The groups are shells around one centre, one inside the other: the same stretched ball of 2 dimensions in 8 sizes.
Some rows, each with its group after it:
[ 14.9  13.7  -8.6  29.8 -26.5  50.7 -11.5 -23.0  10.9  -3.8 -22.8  30.6
 -43.5]	Q301
[-16.3   8.4  32.0 -12.0  11.3 -46.2 -61.5  -0.6 -44.1  -2.9   9.4 -45.3
  35.5]	Q352
[  6.4  12.7  -3.3  32.5 -27.5  46.5 -15.4 -22.9   6.6   0.8 -17.3  24.6
 -41.1]	Q819
[  1.8  11.5   7.3  15.2 -13.0  14.5 -30.5 -14.9 -10.0  -2.5  -9.9   1.9
 -14.3]	Q563
[  4.8  10.5  23.5 -32.3  24.7 -58.0 -61.3   4.8 -44.1 -18.7  -1.5 -44.2
  48.6]	Q165
[ 33.2  15.5 -14.6   8.6 -12.0  34.5 -13.7 -16.8   8.1 -18.7 -31.3  27.8
 -27.0]	Q85
[  6.4  11.0  18.6 -22.6  16.6 -40.9 -53.4   0.4 -35.4 -16.3  -4.8 -32.3
  34.2]	Q563
[ 13.6  13.9 -10.9  38.0 -32.9  62.3  -6.6 -26.3  16.1  -0.7 -23.6  37.8
 -53.8]	Q819
[ 25.0  13.7   2.6 -18.9  11.1 -17.0 -38.2  -3.9 -18.9 -23.6 -19.2  -9.2
  16.1]	Q352
[ 10.3  13.0  -4.7  28.5 -24.8  44.2 -15.5 -21.8   6.7  -2.1 -19.2  24.5
 -38.5]	Q507
[ -4.2   9.5  28.8 -28.1  22.5 -60.0 -64.3   4.3 -47.4 -13.3   4.1 -49.2
  49.2]	Q85
[-10.8   9.4  24.0  -2.5   3.0 -25.8 -51.2  -5.5 -32.7  -2.3   3.2 -29.6
  18.7]	Q252
[ 25.1  15.2 -17.2  31.0 -28.9  62.4  -3.7 -25.1  19.2  -8.0 -30.6  42.6
 -52.3]	Q301
[ 17.7  12.6   9.5 -22.0  14.5 -28.9 -45.3  -1.5 -26.6 -21.2 -13.3 -19.9
  25.4]	Q252
[ 32.0  16.3 -24.8  37.2 -34.8  78.9   5.2 -28.8  29.1  -9.2 -36.9  56.2
 -65.5]	Q165
[  0.5  10.1  24.9 -27.2  21.1 -54.0 -60.5   3.3 -43.2 -15.2   0.5 -43.3
  44.5]	Q507

New rows, each followed by its group:
[ 12.8  11.7  16.2 -29.7  21.4 -45.8 -53.9   2.4 -35.9 -21.5  -8.0 -33.0
  39.2]	Q819
[ 27.6  15.4 -18.5  29.5 -27.9  62.3  -3.1 -24.7  20.0  -9.7 -32.0  43.6
 -51.8]	Q301
[  0.1  11.2   7.8  17.1 -14.3  16.0 -30.3 -15.4  -9.7  -1.2  -9.2   2.1
 -15.7]	Q507
[-13.6   8.5  31.3 -15.6  13.8 -49.2 -62.2   0.4 -44.9  -5.1   8.3 -46.0
  38.6]	Q165
[ 35.3  16.6 -25.7  32.9 -31.8  75.2   4.4 -27.3  28.1 -12.0 -38.3  55.0
 -61.7]	Q165
[ 27.4  14.2  -2.3 -11.1   4.5  -2.1 -31.2  -7.6 -11.1 -22.2 -22.7   1.4
   3.7]	Q165
[  7.8  12.6  -1.2  24.5 -21.4  35.6 -19.8 -19.7   1.8  -2.2 -16.5  17.9
 -31.5]	Q301
[ -6.2   9.6  24.7 -13.5  11.2 -38.9 -55.7  -1.5 -37.9  -7.7   2.4 -36.2
  30.6]	Q563
[-10.2   8.7  32.2 -24.6  20.5 -60.2 -66.0   3.7 -49.1  -9.5   7.7 -51.8
  48.3]	Q252
[ 40.0  17.0 -27.8  28.8 -29.1  73.2   4.8 -26.3  28.6 -15.4 -40.8  55.7
 -59.5]	Q352
[  9.2  11.4  17.3 -25.0  18.1 -42.1 -53.1   0.9 -35.2 -18.4  -6.3 -32.1
  35.4]	Q507
[ -9.0   9.0  28.2 -16.9  14.1 -46.7 -59.8   0.3 -42.3  -7.6   5.1 -42.6
  37.1]	Q507
[ 34.4  16.4 -25.6  34.4 -32.8  76.6   4.8 -27.8  28.7 -11.2 -38.0  55.7
 -63.2]	Q165
[ -4.6   9.7  25.5 -18.7  15.0 -45.4 -58.1   0.6 -40.5 -10.3   2.3 -39.9
  36.6]	Q563
[ -7.4  10.2  15.1  13.2 -10.1   2.5 -38.2 -12.7 -18.2   1.0  -2.7  -9.7
  -5.0]	Q819
[ 11.0  13.2  -5.3  29.0 -25.4  45.6 -14.7 -22.2   7.4  -2.3 -19.7  25.9
 -39.8]	Q507
[ -9.9   9.7  19.3   7.6  -5.4  -8.9 -43.7  -9.9 -24.4   0.3   0.4 -18.2
   4.2]	Q819
[ -4.9   9.1  32.2 -35.0  28.2 -71.5 -69.6   7.3 -53.2 -15.2   6.1 -57.1
  59.1]	Q819
[ -5.4   9.2  31.6 -32.4  26.2 -68.0 -68.1   6.4 -51.6 -14.1   6.0 -55.0
  55.8]	Q165
[ -6.3   9.0  32.1 -32.0  25.9 -68.1 -68.5   6.3 -51.9 -13.7   6.5 -55.4
  56.0]	Q165
[  5.3  12.3  -1.8  31.2 -26.3  43.5 -17.1 -22.2   5.0   0.9 -16.1  22.1
 -38.7]	Q819
[  0.2  11.3   9.5  12.5 -10.7   8.9 -33.4 -13.6 -13.2  -2.6  -8.1  -2.5
  -9.6]	Q563
[-13.6   8.6  30.3 -13.0  11.8 -45.2 -60.5  -0.7 -42.9  -4.4   7.6 -43.6
  35.1]	Q165
[ 38.6  16.8 -26.1  27.3 -27.8  69.5   2.8 -25.4  26.4 -15.3 -39.5  52.7
 -56.4]	Q819
[ -4.6   9.6  25.6 -18.6  15.0 -45.4 -58.1   0.4 -40.5 -10.2   2.4 -39.9
  36.6]	Q563
[ -9.1   9.4  24.3  -6.9   6.2 -31.0 -53.0  -3.8 -34.7  -4.4   3.0 -32.4
  23.5]	Q507
[ 19.3  14.4 -13.5  33.3 -30.0  60.4  -6.0 -25.1  16.7  -4.8 -26.8  38.8
 -51.3]	Q507
[  4.1  10.6  21.3 -25.0  18.8 -47.0 -56.6   1.7 -38.8 -16.1  -2.6 -37.4
  39.1]	Q301
[ -2.8  10.6  14.2   6.6  -5.5  -3.6 -39.6 -10.6 -20.0  -3.2  -4.6 -11.9
   0.6]	Q563
[ 10.5  13.0  -4.9  28.7 -25.0  44.4 -15.3 -21.9   6.8  -2.2 -19.3  25.0
 -38.8]	Q507
[ 18.1  14.3 -13.1  34.8 -30.9  61.6  -5.8 -25.6  17.1  -3.6 -26.2  39.1
 -52.5]	Q85
[ -4.4  10.4  15.5   6.1  -4.9  -5.8 -40.9 -10.2 -21.3  -2.6  -3.5 -13.9
   2.3]	Q301
[ -8.3   9.9  17.8   8.5  -6.3  -5.7 -41.9 -10.5 -22.5   0.0  -1.1 -15.6
   1.8]	Q165
[  7.7  12.5  -1.0  24.4 -21.2  35.2 -20.0 -19.6   1.5  -2.3 -16.2  17.7
 -31.1]	Q301
[  5.8  10.6  23.5 -33.9  25.8 -59.6 -61.6   5.3 -44.5 -19.5  -1.8 -44.9
  50.0]	Q819
[ 36.1  16.2 -21.1  19.5 -21.2  54.6  -4.3 -21.8  18.6 -16.6 -35.9  42.0
 -44.0]	Q252
[ -0.5  11.4   6.2  22.4 -18.4  23.6 -27.2 -17.5  -6.2   0.8  -9.8   6.7
 -22.5]	Q165
[ 22.0  14.8 -17.2  37.8 -33.9  70.0  -1.3 -27.4  22.1  -4.5 -29.7  46.2
 -59.2]	Q252
[ 20.7  14.5 -14.7  33.7 -30.4  62.3  -4.9 -25.4  18.0  -5.4 -27.9  40.6
 -52.7]	Q507
[ 22.4  13.4   3.6 -16.4   9.5 -15.6 -38.2  -4.6 -18.8 -21.7 -18.0  -9.2
  14.5]	Q252
[ 17.8  14.2 -11.4  31.0 -27.9  55.4  -8.8 -23.9  14.0  -4.8 -25.1  34.9
 -47.1]	Q301
